All rows are made from the same 10 directions, up to rounding. Whole rows:
[[ 1.07 -1.46  1.71  0.44 -0.92 -1.10  1.39 -0.63 -1.55  0.66  1.18 -1.20
   2.01  1.52  0.15]
 [-2.89 -2.00  2.02  1.11  0.72 -0.68 -1.65  0.16 -1.28  1.15 -2.51  0.23
  -1.12 -0.71  0.17]
 [ 0.53  0.72  0.33  0.28  1.10  2.24 -1.76 -0.63  1.92  0.45  2.29 -0.87
   0.70 -1.90 -1.70]
 [ 0.46  2.52 -2.14 -1.61  3.42 -1.67  2.80  0.27 -4.91 -1.89  0.42 -1.43
   1.59  2.45 -0.19]
 [ 1.32  3.04 -2.44  0.40  2.08 -2.12  2.16  0.90 -1.17 -1.38 -0.51 -0.06
   0.84  0.69 -0.88]
 [ 1.08 -0.42  3.47  0.14 -0.92  0.28  0.20  1.62  0.33  0.66  2.16  0.01
   0.23 -0.96  0.20]
 [-0.21 -1.15  0.31 -2.10  1.53  0.44  1.36  0.51  0.67  3.02  3.08  0.90
   1.62  0.52 -1.79]
 [ 0.24 -1.84  2.16  2.63 -1.03  1.19  2.38  3.23  1.95  1.22 -2.80  1.81
  -3.13 -0.01  2.45]
 [-1.32  2.19 -5.01 -0.58 -0.13 -0.33 -1.40 -1.14 -0.36  1.86 -0.34  1.29
   3.41  1.99 -2.24]
 [-0.90 -1.99 -0.97 -1.40 -1.78  2.57  1.12 -2.48  1.57  0.38 -0.65  0.19
  -1.11 -0.39  0.89]
 [ 0.46  1.51 -1.77  3.05 -0.83  1.98  1.62 -0.11 -0.05  0.67 -2.16 -0.24
   1.39  0.77  0.10]
 [-1.79  0.79 -0.11 -1.23 -3.51  0.46 -1.14 -1.38  0.65  0.26 -0.85  1.39
   0.11 -2.27 -0.23]
 [-1.50  4.07 -0.06  0.66 -2.92  2.01 -1.21  0.62 -2.79  0.67 -0.53  0.58
   2.99 -0.90 -0.44]]

The start of a row, then its end:
[-1.62  1.82  0.61 -1.66  3.41  1.53  2.76  0.20 -0.08  0.50  0.48  0.37
 -0.82] => [-4.09 -2.15]
[ 4.20 -2.19  2.05  0.30  2.41 -1.46 -0.88  3.59  0.23 -0.75  4.08 -1.25
 -0.61] => [4.42 1.80]
[ 1.14  2.49  0.90  0.48 -1.30  0.63  1.23 -2.70 -1.37 -2.24  0.79 -2.50
  1.83] => [-2.79 -0.90]
[-0.19  1.43 -3.71 -0.75 -1.29 -0.29  1.69 -0.84 -0.70 -1.24 -2.29  0.81
 -0.19] => [1.51 1.03]
[ 0.03 -3.28  2.56 -1.14  0.17 -2.82 -4.37 -0.50  0.45 -2.31  0.72 -1.00
 -2.95] => [-0.01  1.47]
[-0.88  1.34  0.86  0.49  3.77 -1.99  2.53 -1.17 -4.30 -0.19 -0.22 -2.21
  2.37] => [-0.95 -2.30]
[ 1.34  0.86  2.89  2.08  3.08 -1.50 -2.47  2.47 -1.04 -1.13  1.46 -1.60
 -0.15] => [-0.49 -0.54]
[ 0.16 -1.49  0.13  0.60 -0.85 -1.80  0.42  1.81  2.47  3.08  0.13  2.52
  0.50] => [ 0.93 -0.80]
[ 0.91  0.01  0.95  0.44  0.58 -0.62  0.42  1.44 -2.85 -2.36 -0.79 -1.21
 -1.28] => [2.05 2.55]
[ 1.51 -1.25 -0.96 -0.60 -1.34  0.52  4.09 -0.71  0.18  0.46  0.27  0.01
  0.59] => [2.10 1.10]
[-0.29 -1.01  2.16 -2.60 -0.24  0.45 -0.58  1.89  2.02  2.61  3.59  2.05
  0.08] => [-1.10 -1.06]
[-0.74 -0.11 -0.44  0.46 -2.37 -0.19 -2.84 -1.50 -1.03 -2.17 -2.04 -0.75
 -0.90] => [0.38 1.75]
[-0.15 -2.53  2.91  0.26  2.82  0.09  1.84  0.59 -1.73  0.08  0.15 -1.50
 -1.27] => [0.37 0.81]
[-1.25 -1.83  0.88  0.91  3.12 -4.27  0.65 -0.38 -0.07  1.74 -1.03  0.19
  0.43] => [-0.78 -2.51]
[ 0.28 -0.58  1.02 -0.12  2.32 -0.97  3.35  0.34  0.65  1.21  0.60  0.18
  0.01] => [-1.34 -1.52]
[ 1.17 -0.07  2.93  0.16  2.56 -2.82  2.56  1.84  0.20 -0.03  1.19 -0.01
 -0.71] => [-1.96 -1.18]
[ 0.96  5.52 -1.92  4.91  0.42  1.85 -0.02  0.32  0.15 -0.89 -2.26 -0.97
  1.97] => [-2.30 -1.76]
[-0.96  0.48 -0.69 -2.56  4.17 -2.53 -3.47  2.29 -0.87 -2.16  0.55  0.64
 -3.03] => [0.51 0.28]
[-0.63 -0.67 -0.51  0.53 -1.40  2.44  0.89  0.27 -1.57  1.01 -1.14  0.07
  0.59] => [2.41 1.73]
[ 1.65 -1.47 -0.52  2.80  1.38  2.33 -0.28 -0.12  0.77 -0.09 -0.26 -1.90
 -0.21] => [2.27 1.06]
[-0.18  0.25  0.21  0.67 -1.41  1.55 -0.39  0.68 -0.85 -0.23 -0.89  0.04
 -0.26] => [0.85 1.53]
[ 0.70 -2.09  0.75 -0.75 -2.90 -0.95 -3.36 -1.13 -0.46  0.76  2.49 -0.62
  2.35] => [2.80 0.47]
[-0.07 -1.62  0.85 -0.78 -0.49  0.21  0.07  2.89  0.34  1.08  0.12  1.81
 -1.63] => [2.08 1.95]
[-0.79 -0.66 -1.59 -0.28 -0.58 -1.37  0.39 -1.08 -0.75  1.88 -0.25  0.57
  2.33] => [ 1.82 -1.05]
[ 2.25 -2.02  0.85  0.56 -4.77  0.11 -1.12 -2.35  0.38 -2.99 -0.25 -1.87
 -0.90] => [1.48 3.31]
[ 1.96 -1.22  4.43  1.61  2.86 -1.24  0.89  0.05  0.03 -1.15  1.93 -2.74
 -0.59] => [-2.30 -0.83]
[-0.53  1.43 -3.32  0.17  0.43 -0.52  0.28 -0.23  1.98 -1.33 -2.90  1.39
 -2.24] => [-0.99  0.04]
[-1.26  0.75  1.68  2.05 -0.67  1.40 -1.34  1.26  0.03  0.29 -1.90  0.45
 -1.00] => [-1.90  0.43]
[-0.83 -1.71 -2.44 -1.05 -0.71 -2.06  2.69 -3.15  2.26 -1.59 -3.57  0.78
 -3.02] => [-1.52  0.44]
[-1.59 -1.81  1.62 -2.48 -0.47 -2.90 -5.67  0.31 -0.17  1.16  2.55  0.98
  0.65] => [ 0.52 -0.97]
[-1.42 -3.17 -0.20  0.58  2.11 -1.40  1.06 -2.64  0.58  1.13 -1.68 -0.78
 -0.43] => [-0.40 -1.25]
[-0.78  2.16 -0.53  3.19  1.48  2.48 -0.46  3.21  2.48  1.29 -2.53  1.90
 -1.80] => [-2.00 -0.44]
[-2.15  0.36  0.16 -0.92  0.91 -2.04  1.57  0.41 -2.97 -0.31 -2.33  0.68
 -0.65] => [-0.21  0.26]
[ 1.91  1.50 -2.63  4.69 -2.88  2.83  4.14 -2.13 -1.34  0.25 -2.93 -1.93
  3.50] => [2.49 0.90]
[ 1.16 -0.47  2.24  1.56 -2.35  2.10  0.06  0.13 -0.41 -1.77 -0.68 -1.35
 -1.31] => [-0.19  2.65]
[-1.03 -4.19  3.18  3.43  1.96  0.40  1.31 -0.38  0.54  2.19 -2.22 -1.12
 -1.12] => [-0.61 -0.03]
[ 0.31 -0.54 -1.86 -2.08  0.87 -0.71 -0.84 -0.83  1.37 -0.78  1.07  0.27
 -0.90] => [ 0.53 -0.23]
[ 0.98  1.15  0.41 -0.06 -1.01 -4.09 -2.92  0.80 -0.03 -2.05  0.33  0.30
 -0.24] => [-0.17 -0.01]
[ 0.88 -0.08  0.79  0.02  1.39 -0.08 -0.59  1.46 -1.78  0.26  1.85 -0.83
  1.17] => [2.21 0.25]
[-4.05 -0.56 -0.71 -1.71  2.43 -1.34 -1.79  0.09 -3.01  1.18 -1.74  0.93
 -0.19] => [ 0.58 -0.74]
[-2.96 -0.08  3.60 -2.62 -3.13  1.50 -0.96  0.14 -4.85 -1.16 -0.63 -0.11
 -0.87] => [-0.89  2.74]
[ 1.98 -0.49  2.06  0.00 -0.92  1.76 -0.68  2.87 -1.01  1.56  3.70 -0.19
  1.98] => [3.25 1.20]
[ 0.94  2.93 -0.58  0.37 -2.69  0.44 -2.61  2.23 -2.75 -1.08  0.69  0.17
  1.90] => [2.85 1.73]
[-0.20 -1.49  3.86  1.88  1.06 -1.00 -1.25 -0.41  0.34 -0.35 -0.16 -1.49
 -0.98] => [-2.79 -0.65]
[-0.82  0.03 -0.40 -0.22 -2.52 -0.39 -0.58 -1.76  1.03  0.47 -0.66  0.66
  0.68] => [-1.38 -0.69]
[ 1.49  2.04 -2.27 -2.03 -2.74 -1.25  1.08 -1.07  0.35 -1.73  0.89  0.60
  0.88] => [0.28 0.20]
[-1.19 -1.88 -0.49  0.12 -1.60 -0.63 -0.21 -1.65 -0.24 -0.31 -2.40  0.07
 -0.97] => [0.63 1.20]
[-2.88 -1.91  1.04 -4.14  1.73  1.74  1.65 -1.85 -1.00 -0.37  0.10 -0.12
 -2.61] => [-2.33  0.32]
[-1.30  0.21  2.72  0.10  0.43  0.54 -0.18  0.28 -0.78  2.79  1.82  0.08
  2.45] => [-2.01 -2.35]
[-0.38  4.69  1.67 -1.95 -3.54  1.71  1.64  0.59 -6.15 -1.99  0.99 -0.76
  2.65] => [-0.58  1.44]
[-0.77  4.45  0.48 -0.98 -2.33 -0.68 -0.12  2.12 -1.51 -2.15 -1.30  1.77
 -1.00] => [-2.70  0.77]
[-1.03 -2.33  3.43 -1.31 -4.01 -0.66 -0.43 -0.97 -0.47  0.98  0.65  0.49
  0.35] => [-0.94  0.82]
[ 0.52 -1.44  2.01  0.85  2.15  4.49 -1.36  2.77 -2.01  1.32  2.29 -1.47
  0.30] => [3.44 1.89]
[-1.15 -1.12 -1.68  2.63 -2.36  3.37  0.50 -2.73 -0.28  0.95 -3.29 -0.95
  0.94] => [1.16 1.07]
[-4.18 -1.30 -0.37 -0.26  1.27 -0.18 -2.83 -0.35 -1.96  0.55 -3.33  0.66
 -1.61] => [0.06 0.40]
[-2.88 -0.29  0.09 -0.73  1.33 -2.74  0.70  0.31 -0.57  0.39 -2.98  1.76
 -1.86] => [-1.92 -0.72]
[-3.02 -1.58  3.73  1.52  0.52 -1.84 -1.62  1.94 -1.20  1.21 -2.89  1.16
 -1.97] => [-1.87  0.30]
[ 1.05 -1.04  2.13  2.26  0.28 -3.06 -1.98  0.04 -2.64 -0.77  0.18 -2.15
  1.62] => [2.01 0.29]
[ 0.17  0.11 -1.66  1.82 -4.16  2.05  0.03 -1.81  1.81  3.19  0.01  0.74
  3.85] => [ 0.83 -1.19]
[ 0.27  1.42  1.63  0.21 -1.01  0.14 -0.01  2.81 -0.74  0.64  0.72  1.15
  0.42] => [-0.04  0.46]
[-0.20 -1.08 -2.81 -0.65  0.74 -4.75 -1.69  1.31 -2.43 -1.24 -2.04  0.87
 -0.70] => [5.38 1.88]
[-1.44  1.20 -0.55 -0.43 -3.08  4.16  0.46  0.39 -0.80  0.60 -1.28  1.11
 -0.09] => [0.03 1.76]
[-0.83 -0.87  0.49  0.63  2.94  1.58  0.99  0.63 -0.49  1.02 -0.40 -0.49
 -0.65] => [ 0.05 -0.24]
[ 1.53 -1.36  2.11  3.72 -2.57 -4.38  5.10 -0.73  1.62  1.09 -2.89  0.51
  0.75] => [-1.71 -0.76]
[-2.05 -3.79  3.34  0.52 -0.44  1.02 -0.53 -2.72  0.56  0.46 -1.34 -1.29
 -1.75] => [-2.75  0.24]
